The rows of a group lie close to one hidden flat surface of 10 dimensions, which may be shifted away from zero. Surfaces can cross.
Some rows, each with its group after it:
[-0.54  0.12 -2.24  1.42  1.63 -1.96  1.03 -0.70 -0.96 -1.11 -0.11  0.15
 -0.36 -0.83  0.58  2.01 -0.40 -0.06  2.79] -> j60
[-2.93 -1.28  0.14 -2.98 -0.11  2.73 -1.59  0.99 -2.81  1.53  0.22 -0.07
  0.79  3.70  1.05 -1.98 -0.33 -0.24 -1.80] -> j585
[-1.43 -6.45  0.74  1.69 -0.30 -2.81 -0.94 -2.51  1.61  5.09  3.39 -1.39
 -3.25 -3.80  1.85  4.79  1.60  1.44  1.62] -> j60
[ 4.80  4.33  1.35 -0.95 -0.32  2.56 -1.60 -0.46  0.53  0.56 -1.45  0.36
  1.96  1.08 -1.99  0.76  0.40 -2.91 -1.22] -> j60
[ 2.56 -2.43  0.82  0.56 -1.19 -2.02  0.91 -2.51  0.85  2.32  1.41  1.86
 -0.28  0.06  0.39 -0.54 -0.25  0.07  0.54] -> j361
[ 3.06 -0.67  0.33 -0.44 -0.99 -0.68 -5.19  0.30  0.21  4.71  1.07 -1.84
  0.37  0.01  1.30  1.18 -1.66 -1.48 -3.42] -> j33
[ 2.29 -2.28 -1.17  0.07  4.45 -3.62 -0.17  2.10 -1.83 -0.27  3.57  0.68
 -3.04 -0.57  1.29  3.96  0.29  1.34 -2.93] -> j33
[ 2.23 -2.22  1.23 -1.35 -0.84 -2.03 -2.76  0.29  2.93  0.07  2.33  0.80
  1.21  0.82  0.19 -3.30 -0.79 -0.04  0.34] -> j361
[ 2.14  3.81  1.30 -0.90  2.11  3.57 -0.10 -0.01 -1.35 -0.31 -3.27 -0.34
  1.37  0.21 -2.06  4.17  2.50 -3.37  0.81] -> j33
[-4.12  0.47  0.98 -1.11 -3.36  2.11 -2.48 -0.27  4.33  0.90 -2.41 -4.90
  0.40 -3.54  0.85 -3.13 -0.85 -0.18 -0.65] -> j847
[ 0.22 -2.18 -2.10 -0.46  0.99 -0.69  2.98 -2.33 -0.15 -2.44 -1.85  0.63
 -1.66  0.08  0.11 -2.02 -1.34 -1.37  0.68] -> j847
[ 0.34 -0.87  0.13  2.13 -0.12  0.55 -1.40  0.73  2.52 -0.99  3.36 -0.31
 -1.94 -3.46 -1.03  0.90  0.40  0.93 -2.15] -> j60
[ 1.35  1.29  0.85 -0.57 -0.49 -1.42 -1.89  0.99 -0.20  1.97 -0.16 -0.19
  1.67  0.86  0.09  0.81 -0.44  0.46  0.37] -> j847
[ 1.57 -2.75  0.44  0.52  0.61 -1.72  1.62  0.23  1.09 -0.35  0.30 -0.62
 -2.69 -1.36 -0.42  0.25  0.75  1.47 -1.84] -> j60
[ 0.29 -0.44 -0.25 -0.31  0.83 -4.10  0.66  1.87 -0.35  0.29 -1.52 -0.70
 -0.70  0.34  0.37 -0.04 -0.16  2.97  0.85] -> j847
[-0.79 -0.85 -0.06  0.16 -0.50  1.67  1.16 -0.47  0.80 -2.04  0.50  0.46
 -0.51 -0.26 -0.99 -2.31 -0.09 -0.80  0.09] -> j585
[ 1.40  0.12 -1.09  0.48 -1.88  4.63  0.22 -3.57  2.80 -3.15 -5.12 -0.27
  1.93 -0.17 -3.26 -4.66 -1.13 -6.37  1.94] -> j361
[ 0.18 -3.69 -0.12  0.92  0.70 -1.74 -0.99  0.53  1.30 -0.35 -1.35 -0.26
 -0.50  0.02 -2.09 -0.60  0.02 -0.16  1.54] -> j847
[-3.34 -5.03  0.00  1.18 -1.16  1.65 -0.81  0.84  1.04 -1.21  1.63 -0.98
 -0.93  0.01 -1.00 -3.47 -0.25 -0.39  0.60] -> j33
[ 0.71  1.72  3.14  1.91 -1.87 -0.27 -0.25  5.73  0.58  0.91 -0.28 -3.40
 -0.20  0.92 -1.14 -0.09  0.03  2.28 -1.05] -> j361
[-2.52 -0.85 -0.29 -0.30 -2.95 -0.80  3.42 -1.04  0.46 -0.08  0.37 -2.25
 -0.97  1.14  4.03 -3.27 -2.10 -0.40  0.74] -> j361
[ 0.85  0.42  1.96  0.08  0.38 -0.59 -2.12  2.04  3.09  1.17 -0.51 -3.90
 -1.13 -3.86  0.25  3.28  1.15 -0.21 -1.86] -> j33
[-0.08  2.07  2.59  0.13 -1.63  2.62  2.81 -0.24  0.15  1.00 -0.32 -1.50
 -1.23 -0.83 -0.10  0.64  0.98 -0.04 -2.37] -> j847
[ 2.48 -0.63 -1.44 -0.52 -2.02  1.90 -0.83 -4.21  1.57  1.07 -1.98 -0.70
  0.82 -0.11  0.22 -2.73 -2.38 -5.09 -0.09] -> j60
[-0.92 -0.23  0.47 -0.65 -2.41  2.79 -0.72 -2.16 -0.52  1.96  1.74  1.14
  2.39  2.37  0.54 -1.27 -0.49 -2.01  1.21] -> j361
[-0.41 -0.90  1.45 -1.20  2.35 -0.76 -1.71  2.36  1.73 -0.98  2.25 -0.41
 -1.07 -1.89 -1.22  0.88  2.03  1.83 -2.56] -> j585
[-0.36 -4.22  1.14 -1.99  1.36 -1.41  4.41 -1.40  2.97 -1.68  0.62 -1.24
 -3.60 -2.19  2.07 -0.63  1.02  0.24 -0.17] -> j60
[-0.64 -0.29 -1.59  0.24  0.12 -0.13  1.34 -0.69  0.90 -2.26 -1.11 -1.12
 -1.95 -2.28  0.75 -1.96 -1.16  0.15 -2.69] -> j33
[-1.66 -0.10 -0.86 -1.03 -0.55  0.01 -2.08  0.18 -1.58  1.61  2.49  0.01
  1.07  1.83  2.90  0.43 -1.56 -0.43  0.72] -> j585
[ 3.13  0.31 -1.94  1.95  0.12 -1.90 -3.39 -3.66 -0.30  3.82  0.47  4.24
  0.65 -1.15 -2.03  2.46 -0.18  1.03 -1.86] -> j60
[ 0.40 -2.12 -0.82  0.18  0.66 -1.18 -3.13  0.39 -0.40  0.35  1.97  0.71
 -0.21  0.14 -0.60 -0.97 -0.62  0.74 -1.58] -> j60
[-3.75 -2.16  0.36 -0.70 -1.02  5.52 -1.91 -1.45 -0.15 -0.89  2.42  1.50
  1.84  1.07 -0.96 -1.11  0.57 -2.52  1.76] -> j361
[ 1.60 -1.24  0.53  1.58 -3.95  1.60 -0.19 -3.09 -0.31  3.42  0.32  2.67
  0.44  2.10 -2.03 -3.24 -0.71  0.36 -0.65] -> j60
[ 3.21  0.23 -2.90  0.74 -0.22 -2.78  4.42 -3.22 -2.19  0.67 -1.44  2.08
 -1.56  1.56  2.20 -0.98 -2.35 -0.44 -0.64] -> j33
[ 2.63 -3.64  1.18 -1.89  4.51  0.71 -4.71  3.23  0.20 -1.43 -1.32 -0.51
  0.40  1.37 -3.73  1.26  2.51 -3.04  1.25] -> j361
[-1.65  0.03 -1.69 -2.35 -0.01  1.76 -2.64 -2.07  2.15 -1.24  0.83 -1.08
  0.47 -2.56  1.98 -2.00 -1.87 -2.18 -1.74] -> j585
[ 4.70  3.13  1.63  3.65 -2.39 -1.55  4.30  1.17  0.79  0.53 -0.06 -0.35
 -0.99 -0.27 -1.11  0.81 -0.66  1.10 -0.58] -> j847
[-5.54 -1.33 -2.47 -0.72 -1.19  2.68 -2.53 -0.44  0.38 -2.09 -2.45 -0.88
  0.02 -0.89 -0.67 -4.80 -1.55  0.31 -1.14] -> j60
[-0.62  1.33 -0.40 -0.54 -1.46 -1.49  3.26 -0.94  0.11 -0.31 -1.99 -1.56
 -0.51  0.12  2.50 -2.37 -2.03  0.45  0.49] -> j847
[-1.83 -1.50 -2.01  0.91  0.25 -0.14  3.65 -3.18  1.94 -2.92  4.49  0.28
 -2.61 -3.15  2.99 -0.98 -1.15 -1.67 -1.11] -> j33
[ 0.91  1.56  4.14 -0.66 -0.95 -0.38 -1.40  4.92  0.78  0.74 -0.59 -4.18
  3.64  2.73  0.60  2.18  1.39 -2.25  7.51] -> j847
[-0.02 -1.85  2.12 -1.73 -0.29 -1.35  1.07 -1.15 -0.34  2.09  2.34  1.74
  0.05  1.48  0.99  0.32  1.20  1.69  1.58] -> j361
[ 3.41  1.14  1.63 -6.01  5.23 -0.44  0.08  1.37  0.00 -3.02  0.86  1.56
  1.78  2.22  0.30  1.50  2.28 -1.80  1.99] -> j585
[ 0.01  4.05  1.39 -1.91  0.34 -1.31  3.98  3.31  0.02 -3.99 -1.51  0.41
 -1.01  0.47 -1.62 -3.47  0.62  4.64 -2.50] -> j585
[ 0.82  4.68  0.92 -1.54 -0.61  1.63  2.30 -0.20 -1.96  0.55 -0.63  0.07
  1.88  2.17  1.31  1.70  0.13 -1.18  1.15] -> j847
[ 4.53  3.99  2.01 -0.60 -0.91 -0.37  3.92  0.63  1.39  0.08 -0.75 -2.74
 -0.70  0.53  2.04  0.79 -0.43 -2.08 -1.16] -> j847
[-4.19  0.06 -0.71 -4.29  2.21  1.23  1.90 -2.69 -1.69  1.55 -0.31 -3.12
 -1.64 -1.42  6.13  3.23  0.47 -2.05 -0.36] -> j361
[ 1.42  0.36 -0.29 -1.87  1.76  2.64 -1.39 -2.05  1.36 -1.30 -2.15  0.32
  0.75 -1.32 -0.94  0.49  0.84 -4.47  0.02] -> j585
[-0.27 -0.78 -2.31 -2.16  0.36 -0.34 -0.48 -2.57 -0.39 -1.13 -1.71  0.97
  1.03  0.52  0.84 -2.39 -1.67 -1.90  0.27] -> j60
[-0.80 -3.78 -1.07 -2.33  1.28 -3.00 -1.20  0.89  0.52 -0.68 -2.07 -2.17
 -1.49  0.46  1.85 -3.53 -1.69  0.85 -0.56] -> j33
[ 0.81  0.40  1.09 -3.82  2.39 -2.51 -1.85 -1.57  2.15  0.08  0.69  2.59
  2.15 -1.69 -0.64  1.63  2.35  2.55  2.64] -> j585
[ 0.97  0.99 -0.61 -2.97  2.24 -1.38 -0.59 -1.08 -1.70  0.63 -3.05  2.86
  0.63  1.62 -1.36 -1.83  0.42  2.33 -2.00] -> j585
[ 0.37 -0.11 -0.39  3.52 -2.57  2.38  0.16 -1.61  0.13  0.77  1.87  1.34
 -0.98 -0.60 -1.27 -0.57 -0.28 -0.28 -1.60] -> j33
[-0.70  1.15  1.20 -0.12 -2.11 -0.38  0.47  0.29  2.74 -0.58 -3.45 -1.84
  0.23 -1.81 -1.45 -2.67  0.40  1.48  0.47] -> j33
[ 0.45  0.80  3.40 -2.46  2.01  3.58 -3.78  2.42  2.26  0.31  3.77 -1.53
  2.20 -1.57 -0.62  5.65  4.17 -2.55  1.84] -> j585
[-0.10 -3.95 -1.80 -1.61  1.32 -1.52  3.02 -1.76  0.02 -3.60 -2.66  0.87
 -0.59  1.23  0.17 -4.42 -1.01 -1.69  2.61] -> j361
[ 1.58 -2.15 -0.92  0.41  0.67 -1.39 -3.58 -0.32  1.90  0.63  4.69  1.17
 -1.46 -2.54  0.49 -0.17 -1.44  0.31 -4.02] -> j33
[-2.32 -2.37 -1.81 -0.18  1.47 -1.78 -2.98  0.19  1.28 -1.10  2.43 -0.29
 -0.10 -2.00  1.12 -0.49 -0.53  0.17  0.93] -> j847
[-3.84 -0.17  4.32  1.00 -2.82  1.33 -0.05  3.06  1.47  2.08  5.14 -2.29
 -0.11 -1.01  0.65  2.18  2.82  4.11  0.30] -> j361
[ 0.60  0.63 -0.54  1.51 -1.20  0.02 -0.51  0.15  1.23 -0.89  2.30 -0.33
 -0.03 -1.09  1.02  0.59 -1.16 -1.52  0.65] -> j585

New rows. What belongs after each?
[-0.95  1.14  0.96 -0.86 -1.11  0.16 -1.15  3.75  0.88 -1.46  1.54 -1.70
  1.07  1.67 -0.09 -2.97 -1.12  1.17 -0.13] -> j361
[-2.01 -2.01 -1.81  0.08  0.04 -1.00 -1.17 -3.42 -0.68  2.38 -0.83  1.03
  0.00 -0.78  0.73  1.07 -0.10  0.35  1.68] -> j60
[ 2.41  0.31  0.88 -4.43  2.08 -0.92 -3.08 -1.79  1.58  0.77  1.27  3.04
  2.03 -0.24  0.07  0.36  1.15 -0.59  0.42] -> j361
[ 2.87  3.43 -1.08  2.35  0.02  0.59  0.39  3.01 -1.88 -1.90  2.67 -0.41
 -0.96  1.79  1.02 -1.31 -2.64 -0.81 -5.53] -> j585
[ 1.89  4.65 -2.20  0.07 -1.41 -2.07 -0.77 -2.14 -0.53  1.29 -0.88  2.65
  2.95  1.00  0.70 -0.73 -2.68  0.12  1.24] -> j847
[-2.07  2.31 -3.34  1.72  2.78 -1.77 -0.64  1.78 -1.16 -2.50 -1.69 -0.71
  0.42 -1.59  0.33  3.06 -0.51  0.45  1.86] -> j60
[ 1.75 -0.37  1.87 -1.97  2.58 -1.98  5.93 -2.13  0.52 -0.67 -1.66 -1.02
 -2.03 -1.31  1.82  3.60  2.49 -0.30  3.13] -> j60
[-3.90  0.78 -0.05  0.73 -2.06  3.29  1.59  1.34 -2.39 -1.32 -4.18 -0.70
 -0.49  1.60 -2.28 -4.74 -0.15  2.25 -2.73] -> j33
[ 2.15  3.59  1.31  2.47 -0.88  2.51  2.34  4.32 -2.67 -1.35  1.99 -0.83
  0.19  3.75  0.18  1.03 -1.09 -1.95 -0.74] -> j585
[-0.53 -4.73 -0.19  0.75  1.49 -2.17 -2.44  1.49  0.89 -0.42  0.84 -0.74
 -1.27 -1.37 -0.98 -0.47  0.48  1.07  0.48] -> j847
[ 0.07 -0.43  2.05 -3.30  0.01  0.53  2.90  1.46 -0.32 -3.17  1.38  1.16
  0.49  4.24  0.42 -4.57  0.37  0.27  0.37] -> j60
[-2.15 -1.36  0.30 -5.17  3.79 -2.57 -1.41 -0.57  0.26 -0.80 -3.15  0.77
  1.05 -0.51  0.43  0.05  2.28  3.22  2.65] -> j585
[ 0.96  0.01  2.19  1.39 -0.33  1.13 -2.46 -0.87  1.09  3.66  2.24  0.29
  0.19 -2.64 -1.04  4.93  2.56  0.78 -0.17] -> j60
[-4.74  2.79 -1.01 -2.36  0.10  0.16 -0.87 -0.35 -1.74 -0.05 -3.66 -0.42
  4.75  2.45  0.62 -0.30 -0.61  0.68  5.50] -> j847
[-2.69  0.74 -1.46  0.36 -0.98 -2.65 -1.58 -2.27  0.14  2.13 -3.34  1.18
  1.34 -2.42 -0.64  0.51 -0.39  4.18  1.63] -> j585
[ 2.09  1.80 -0.05  2.50 -1.10 -0.01 -1.35  1.17 -2.58  1.91 -1.35  1.67
  1.55  2.58 -2.73  1.36 -0.40 -0.06  0.26] -> j60
[-2.38  0.69  2.42 -4.27  1.41  4.61  1.61  3.57  0.39 -4.43  0.10 -2.46
 -0.53  1.33  0.42 -3.05  1.46 -1.48 -1.78] -> j585
[ 0.94 -3.85 -2.71 -1.20  1.29  0.29 -0.25 -7.51 -1.04  1.72  2.59  5.36
 -1.04 -0.90  0.66  0.80  0.14 -2.28  0.39] -> j361
[-3.28 -2.97 -3.42 -0.77 -0.14 -1.50 -1.13 -5.07  0.62 -0.22  2.77  2.42
  1.01 -1.95  2.06 -1.14 -1.21  0.08  2.23] -> j60
[ 4.77  0.46  1.76 -2.08  2.05 -2.43  1.03  0.30 -0.92 -0.05  2.07  3.18
  0.63  2.07  0.40  1.52  1.19  0.35 -0.23] -> j60
[-3.97  1.77 -2.31 -2.63  0.94  0.70  2.75 -1.51 -2.93 -0.51 -0.72 -0.77
 -0.59  0.43  4.77  0.10 -1.54  0.11 -1.24] -> j361
[ 0.71  3.59  0.29 -2.73  1.97 -2.28  2.04 -1.10  0.30 -0.12 -0.29  0.39
 -0.96 -2.47  1.56  2.03  1.20  3.19 -2.09] -> j361
[ 0.09 -0.04  3.23  0.93 -0.69 -0.56  7.41  2.72 -0.99 -2.45  2.35 -0.76
 -0.40  3.47  1.57  1.19  1.64  1.08  4.56] -> j60
[ 2.25 -0.43 -0.87  3.83 -1.18  0.95  0.47  2.14 -0.36 -1.73  1.94  0.44
 -1.95  0.33 -1.41 -1.30 -1.33 -0.47 -3.52] -> j585
[ 2.70 -2.95  0.95  0.41  0.38 -1.60 -1.80 -0.86  1.01  4.58  2.23 -1.17
 -2.10 -1.75  1.39  3.55  0.57 -0.72 -1.98] -> j361
[ 3.02 -1.48 -2.48  0.37  3.48 -2.63 -2.52  3.61 -0.95 -3.38 -2.04 -0.05
 -0.75  1.67 -2.19 -2.79 -1.95 -0.03 -2.18] -> j361
[-0.28 -1.62 -0.32  1.83 -0.39 -0.46 -0.14  0.56  0.05  0.92  0.60 -2.30
  0.06 -0.68  1.50  3.10 -0.34 -2.36  3.04] -> j60
[-1.57 -0.36 -0.69  0.22  1.71  4.79  1.50 -0.15 -2.53 -2.13  3.70  0.53
 -0.99  0.74  0.65  2.00  1.28 -2.73 -1.10] -> j33
[-5.64 -1.98 -4.36 -2.05  1.97 -1.34 -3.79 -0.39 -1.16 -1.61 -0.20  0.85
  1.32 -0.15  1.57 -2.24 -1.89  1.05  1.57] -> j60
[-2.71 -4.07 -1.25  0.56  1.11 -2.04 -4.35  1.48 -2.17  3.74  0.91 -0.18
 -1.46  0.21  0.07  1.23  0.33  3.53 -2.40] -> j585
[ 1.25 -2.10 -0.69 -1.01  1.20  1.70 -1.37 -0.73 -0.45  0.94  0.24 -2.91
 -1.20 -0.09  2.65  1.85 -0.78 -5.28 -0.52] -> j33
[-2.65 -1.67  1.91 -1.91  1.00 -0.10  2.19  2.14  0.75 -2.50 -1.71 -3.29
 -0.65  0.29  0.88 -0.63  1.39  0.04  1.97] -> j361
[ 2.20  1.21 -1.62  0.28  0.36 -0.98 -1.08 -4.40  1.30  1.01  3.10  2.27
  1.66 -2.23  2.02  3.54 -1.03 -3.34  3.46] -> j60
[-0.26 -4.53  0.68  1.22 -0.29 -1.79  0.01  1.35 -2.10  3.88 -1.53 -2.66
 -1.26  1.12  1.28  2.42  0.44  0.06  2.73] -> j60
[-2.39 -2.64 -0.84  1.63 -0.96 -0.31 -1.00 -0.37 -0.32  1.89 -3.27 -0.85
 -1.60 -0.58 -1.87 -1.08 -0.27  1.45 -1.69] -> j60
[ 4.96  4.33  3.34 -2.55  1.38  1.66  1.22  0.42  0.24 -0.33 -0.52  1.59
  1.95  1.78 -1.62  1.54  2.53 -1.50 -0.72] -> j60
[-0.58  2.28  1.03  0.45  0.61  2.03  1.05  3.34 -1.97 -0.20 -1.51 -2.41
  1.36  2.06  0.11  3.40  1.07 -1.78  2.69] -> j585
[ 4.39 -0.88  0.41  4.36 -1.87 -2.34 -0.38 -0.24  0.38  2.94 -3.94  1.16
 -0.66  0.42 -3.89 -0.43 -0.25  1.04 -0.25] -> j33
[-2.96 -3.23 -0.02  2.67 -1.66 -0.32  3.27  1.19 -1.20  0.32  1.65 -1.67
 -3.40  0.60  1.36 -0.69 -1.02  1.89 -1.58] -> j33
[ 2.08 -1.17  1.20 -2.97  0.89 -1.26 -2.16  2.42  1.40 -1.76 -1.48 -1.01
  1.43  2.62 -0.77 -3.20 -0.79 -1.39  1.81] -> j361
[ 3.11  1.82  2.87 -3.00  0.36  0.99  0.51 -1.00  0.92  0.08  2.11  1.92
  1.81  1.28  0.33  1.20  1.92 -1.58  0.67] -> j60
[-2.35 -3.91  2.18 -3.90  3.28 -0.27 -0.55  2.97  1.69 -2.86  2.57 -1.31
 -0.57 -0.26  0.75  0.39  2.70  0.40  2.54] -> j585
[-2.43 -1.68  2.06 -2.48 -4.75  3.64  0.99 -2.52 -0.07  3.65  3.37  0.22
  0.33  3.08  3.06 -4.39 -1.39 -0.88 -2.19] -> j847
[-0.93  0.39  1.17  1.33  0.08  2.23  0.03  1.77 -0.68  0.51  0.43 -0.50
 -1.03 -0.18 -1.47  1.47  1.85  0.88 -1.57] -> j33
[-2.57 -4.85 -0.65  1.81 -1.26 -0.24  3.33 -0.28 -0.52 -0.25  3.11 -1.60
 -2.32  0.85  2.80 -1.06 -1.31 -1.44  1.05] -> j33
[-4.75 -0.73 -0.66  1.68 -3.44  1.64 -2.26  0.77 -2.17  3.23  1.57 -0.76
  0.41  0.97  0.70 -1.51 -1.64  2.68 -2.58] -> j585
[-3.12  0.78 -0.16 -0.05 -1.68  1.39  3.12 -4.25  0.18 -0.67  3.20  3.69
  1.65 -0.20  1.21  0.37  0.71  0.84  4.25] -> j60
[-3.03 -0.21  1.68 -1.87 -2.29  0.94 -1.78  2.16  0.69  0.26  6.93  0.17
  1.51  1.50  2.58 -2.57 -1.17  2.35 -1.16] -> j585
[-0.67 -3.15  0.62  1.13 -2.90  3.49 -3.92 -2.45  0.71  2.45  4.19  1.48
  1.65  0.69 -0.41 -1.42 -0.57 -2.98  0.99] -> j361
[ 5.04 -1.94 -0.46  0.38  0.61 -2.49 -0.61  0.58 -0.03  0.27  0.95  1.39
 -0.56  2.91  0.29 -1.76 -1.82 -1.39 -1.27] -> j60
[-1.88 -3.55 -0.92  0.54  0.08  0.24 -1.04 -4.79  3.18  2.72 -4.08 -5.38
 -2.92 -7.04  1.83  3.75  0.21 -4.05  0.70] -> j60
[ 1.39 -0.32  0.78 -0.68  0.04  0.82  1.23 -2.67  0.48  2.00 -4.13 -1.72
 -0.66 -0.76  0.40  1.68  0.68 -2.74  1.53] -> j60
[ 2.66 -0.71  1.13  0.16  0.38  0.07 -0.90 -1.08  1.85  1.90 -1.90 -3.26
  0.37 -1.07  0.77  2.87  0.26 -5.23  2.80] -> j33
[ 0.23 -0.09 -0.71  0.95  0.51  0.51  0.61  0.40 -0.19  0.21 -1.93 -2.53
 -2.81 -2.02  0.19  0.96 -0.53 -0.61 -3.51] -> j33
[ 0.91 -4.02  2.04  1.40 -1.78  1.19  0.00  0.02  3.48  0.02  0.56 -2.30
 -1.20 -0.93 -0.89 -2.04 -0.01 -2.93  1.18] -> j847
[ 1.30 -1.60 -0.09  1.40 -1.44 -2.25 -1.15  0.58  0.97  2.15 -2.07 -2.40
 -1.66 -1.60 -0.31 -1.88 -1.35  1.26 -3.13] -> j33
[-2.87 -2.90  0.76 -0.14 -1.57 -1.26 -0.93 -1.35  3.59 -0.50  4.90  0.96
  2.02 -1.91  0.73 -0.17  0.88  0.70  5.53] -> j585
[-2.45  3.47 -3.37 -1.11  0.67 -0.98  0.91 -3.38 -3.23  0.77  0.10  3.93
 -0.79 -1.12  1.89  0.14 -1.10  3.85 -3.89] -> j847
[ 0.95 -0.02 -2.98 -1.53  0.43 -2.43  4.33 -2.80 -2.20  0.47 -3.19 -2.61
 -3.02  1.00  6.31 -0.77 -4.14 -3.26 -1.16] -> j33
[-0.72  1.34 -0.42  2.58 -0.72  0.56 -0.14  0.24  0.06  0.40  1.95  0.38
  0.16 -1.94 -1.01  3.26  1.13  0.53  1.37] -> j60
[-2.89 -0.41 -2.03  1.54  0.33 -1.46  4.05 -2.36 -0.93 -2.03 -0.38  1.46
 -0.79 -1.24  0.37 -0.22 -0.24  1.75  2.52] -> j60
[-2.04 -2.23  1.69  4.05 -3.82  2.17  2.72  1.45 -2.72  3.61  3.62 -1.53
 -1.72  2.44  1.39  2.11 -0.01  0.55  0.09] -> j33
[-3.68 -4.85 -1.34 -2.14  2.09  0.42  0.91 -1.72  0.79 -4.07  2.12  2.60
 -0.31  0.05  0.31 -2.97  0.65 -0.08  2.34] -> j361
[-1.17 -2.27  0.47 -0.23  1.36  0.17 -1.67  0.59  2.31 -0.83  6.23 -0.52
 -1.37 -2.35  2.06  1.86  0.45 -0.73 -1.26] -> j33
[ 2.17 -0.44  2.55 -1.73 -0.89  0.24  1.26  0.88 -0.67  1.23  1.10 -0.59
  1.11  3.81  1.63  0.15  0.20 -1.97  1.88] -> j847
